There are 2 nested groupings, the coarsest first. Each group lies inside one group of the grouping before and may be the whole of it. The rows also spread widely along 4 directions, which tell nothing about the answers.
Some rows, each with its group in each grouping after it:
[-23 -24  30  -6 -13  36  22  22 -16  -6  18   9 -24 -23  29]  j669 bis
[-22 -14  -2  -4   3   7   1  23  -2 -11   5  -4 -24 -13   2]  j669 tidu
[ 14   2  -6  -1   4 -16  -2  -8   9   1   7 -15  14   3   2]  j289 pefif
[ -8  -8   6 -19   2   0  -9   6  -9   8   1  -9 -11  -4  -3]  j289 zuri
[-14  -1  -3  -5   4   5  -4  16   2  -2   7  -3  -7  -7  -3]  j669 Kuzot
[  7  10  -9  -2  11 -10  -4   9  16   9   7 -20   4   3  -1]  j289 namod
[ 14  15 -14  -1  15  -2   6   9  19   1   8  -9  -4 -18  -2]  j669 vebo
[ -3  -3  -7  -6 -10   9  -4  -6  -8  -1   7  -4 -11 -15 -14]  j669 tidu
[-15   0  -3   6 -11  -3   1  10  -3   5  10   9 -12 -12  -2]  j669 vebo
[-19  -3  -1   4  -4  -1   7  16   3  -8   9   6 -13 -12   8]  j669 bis
[ 10   8  -5  -7  15  12   3   8  12  10   9 -12 -13 -20  -6]  j669 vebo
[ -8   0 -13  -4 -10   1 -11  -8  -7   3   6   2 -12 -12 -25]  j669 tidu
[-8  5 -8  4 -2 -8  4 12 11 -9  7  4 -2  1  8]  j669 Kuzot
[-14   6  -9  -1   4 -12 -13  15   7   9   3 -12  -2   6 -10]  j289 namod
[ -6  -3   0   3   2 -12  -4   7   7  -1   3  -9   7   7  14]  j289 pefif

New rows. What belongs after each?
[ 3  3  3  2 -2 -2 -1  6  9 13  9 -9  2  0  6]  j289 namod
[  1  -1   5  -2 -11  -4   8  -1   1  -2   4  -1   3  -3  21]  j289 zuri
[ 24   6   1 -10  -9  -5  -3 -27   2  10   3 -10   9  -9  -1]  j289 zuri
[-19  -8  -8   6 -14  -2   3   9  -8 -13   9  10 -15  -4   6]  j669 tidu
[-15   6 -10   4  -4  -8  -5   8   6  -4   7   7   2  -3  -5]  j669 Kuzot
[-16  -3  -1  -4 -10   6  -8   4  -7   3   6   6  -5  -9  -8]  j669 Kuzot
[-17  -8  -3   0  -4   6   7  14  -4 -10   8   0 -21 -11   3]  j669 tidu
[  9  14 -12   2   2 -17  -5  -4  14  11   5 -14  10   5  -6]  j289 namod
[-11   1  -5   8 -16  -4  -4   0   1  -5  10  11  -1   0   2]  j669 Kuzot
[ -8   2  -3 -11   2  -7  -6   6   2   3   1  -6  -8  -1   2]  j289 zuri
[ -5  -4  -2  -6 -10 -12  -2  -1   0   0   0   0  -2   2  10]  j289 zuri
[  2  -3  -6   0 -14   6   6  -8  -4  -3  11   0  -8 -12  -6]  j669 tidu
[ -2   1  -1   4   1  -2  19  15  15 -10   9  -3  -5 -12  15]  j669 bis
[-11  -3   4  -3  -5   7  10   6  -1  -1  12   1  -8 -14   2]  j669 bis
[-13  -1   0  -7   4 -10  -4  17   3   1   1 -10  -9   1  11]  j289 zuri
[  0   9  -5   9 -15 -17  -1   0   4   7   8   0   8   5  12]  j289 namod
[-11  -3  -1   3 -10  -1   0   9  -2  -2  11   6  -7 -12  -5]  j669 bis
[-15  -4  -9   1  -8  -2   2  15  -1 -12   7   3 -17  -6   5]  j669 tidu
[-17  -5  -2   4  -9  -3   0  10  -1  -2   8   8  -8  -9  -5]  j669 bis
[ -5   1  -3  -1   0   1   5   7   7  -1  10  -2  -3 -16  -7]  j669 bis
[ -3   5  -3   7   2 -12   1  10  11   8   8 -11   2   5  11]  j289 namod
[ 20  14 -15   2  -9  -4   3 -19  11  11  10   1   7 -17 -13]  j669 vebo
[ -9  -4  -2   1 -19   5   5  -2  -7  -3  10   6  -9 -11   5]  j669 tidu
[  1  -6   6   7 -19  10  13  -5  -4  -1  14   7  -2 -18  10]  j669 bis
[-19  -7 -12  -2  -8   1  -7   8  -5  -5   7   3 -16  -9 -11]  j669 tidu
[  7  -2  -8  -5 -21   2  -3 -22 -12   7   6   2  -4 -16 -16]  j669 tidu
[-10   3  -4   1   1   3   1  14   9  -8  10  -2  -5  -6   3]  j669 Kuzot
[ 29  13  -5   0 -18  -7  -6 -36   7  23   5 -10  22  -2 -10]  j289 namod
[-17   5 -12  10 -22 -19 -13  -6  -2  -2   5  18   4   3 -12]  j669 Kuzot
[-13 -11  19  -6   1  26  11  18  -4  -5   9  -2 -15 -12  21]  j669 Kuzot
[  0   1   1   2  -8   9  10  -1   0   6  11   5  -8 -20   3]  j669 vebo
[-9 -2  0 -4 -4 10 -8  5 -2  2  7  1 -3 -7 -8]  j669 Kuzot
[-17  -1  -1   0   1   4  -4  16  -1  -4   6   1 -11  -6   0]  j669 Kuzot
[-17  -5  -9   1 -13  -3  -2   3 -10  -5   7   8 -15  -6  -5]  j669 tidu
[-16   0  -9   9  -6  -9   2  17   4  -9   6  10  -5   2  14]  j669 Kuzot
[  7   7 -24  -1 -12  -7 -11 -19   0   6   4  -1   1 -11 -27]  j669 tidu
[-16   9 -22  17   2 -27   3  26  16  -8   7   6  -8   2   6]  j669 vebo
[ 35  19 -12 -16  14  -7   1 -18  24  10   0 -25  12  -8  -3]  j289 zuri
[-27  -5   0   2   1   1   3  21   0  -6   6   3 -18  -9  -2]  j669 bis
[  5  11 -24   5 -29 -17 -15 -32  -2   9   6   7   6  -9 -34]  j669 tidu
[-24 -12   3  -6  -9  14  -7   6 -14   9   7   5 -15 -17 -20]  j669 bis
[-15  -6   8  15 -23 -10   5  10  -8  -1  13  11   1   8  27]  j289 namod
[ -3  12 -18   7  -3 -22  -2   5  16  -3  10   0   3  -9 -11]  j669 bis
[ -8   7 -10   4   5 -14  -7  18  11   8   6 -12   0   5   4]  j289 namod
[  6   3  -5  -6  -7  -9  -5 -12   0   7   1  -8   7  -5   0]  j289 zuri
[ -8   4  -5   9 -17 -11   2  -2   3   2   8  10   3  -9 -11]  j669 bis
[-10   1  -1   3   5   5  13  21   9 -14   5   0  -9  -1  16]  j669 Kuzot
[ 19  12 -22   2  -9 -11  -3 -22  10   2   6  -7   8 -12 -19]  j669 tidu
[  6  10 -14  -9   0 -19 -14  -9   3   9  -3 -15   4   0 -13]  j289 zuri
[ -7  -1  -4  -4   4 -11   1  13   8  -6   2  -8  -6   1  15]  j289 zuri
[ 34   4   0  -5   1   0   6 -20  14   9   7 -20  21  -5  11]  j289 pefif
[-20  -3  -5   9 -12  -2   2  14  -4  -2   9  14 -15 -10   3]  j669 vebo
[  8   5  -5   0  -2   7   6   0   8  10  11   0  -5 -19   0]  j669 vebo
[-16   0  -5   8 -11  -3   4   8  -4   1   9  10 -11 -13   2]  j669 vebo
[  1   6  -8  -4  -4   2   4   0   4   8   7  -1  -6 -20  -6]  j669 vebo
[-12   0   0   2  -6   1   7   9   3  -5   9   4  -7 -14  -1]  j669 bis
[ -1   2 -11   1 -11  -6   0  -3  -1  -5   7  -2  -8 -10  -7]  j669 tidu
[  9   8  -5   0   3  -7  -2   1  14  11   8 -17   4   1  -1]  j289 namod
[-11  -5  -7   2 -12   1  -3   2  -9  -4   6   4 -13 -12  -6]  j669 tidu
[-29  -5   1  -4  -8   5 -10  13 -13  -1   4   5 -10  -6  -9]  j669 Kuzot
[ 19   6   6   0 -13   1  12 -16   6  12  15  -7  12  -1  19]  j289 namod
[ -9  -1  -4   3  -9   0   6   4  -3   4  13   7 -12 -14   1]  j669 vebo
[ -5   1  -5  -7  -4 -10  -9  -5  -1   8  -2  -6  -6  -4  -1]  j289 zuri
[  4  -2  -1  -6  18  -9  -3   7   9   0   4 -21   6   0   4]  j289 pefif
[-24 -19  10  -2   2  -3   1  26   0  -6   4  -8  -8   5  25]  j289 pefif
[-42  -2  -7   2  -8 -13 -19  16 -16  -3   2  12 -13   1 -18]  j669 Kuzot
[-11  -3   8   8  -3  -2   9  24   5  -3  13  -7  -9   5  31]  j289 namod
[-26 -15  12 -13  -8   1  -8   7 -18   6   1   2 -15  -6   7]  j289 zuri
[ 12   7  -7  -3   0 -18   3  -7  12   4   1 -10   6   0   8]  j289 zuri
[-22   2  -7   4  -2  -1  -6  12   0  -5   4   3 -11  -3  -3]  j669 Kuzot
[ -8  -9   1 -12 -11  18  -7 -11 -18   8   6  -3 -15 -23 -19]  j669 tidu
[ -8   1  -7   3  14 -17  -2  19  14  -7   3 -16   5  10  16]  j289 pefif
[-28  -7   0   4  -3   4   0  23  -6  -2  10   6 -22 -16   1]  j669 vebo
[ -1   6 -19   9 -11 -11   2   2   4 -11   7   8  -3  -4   3]  j669 tidu
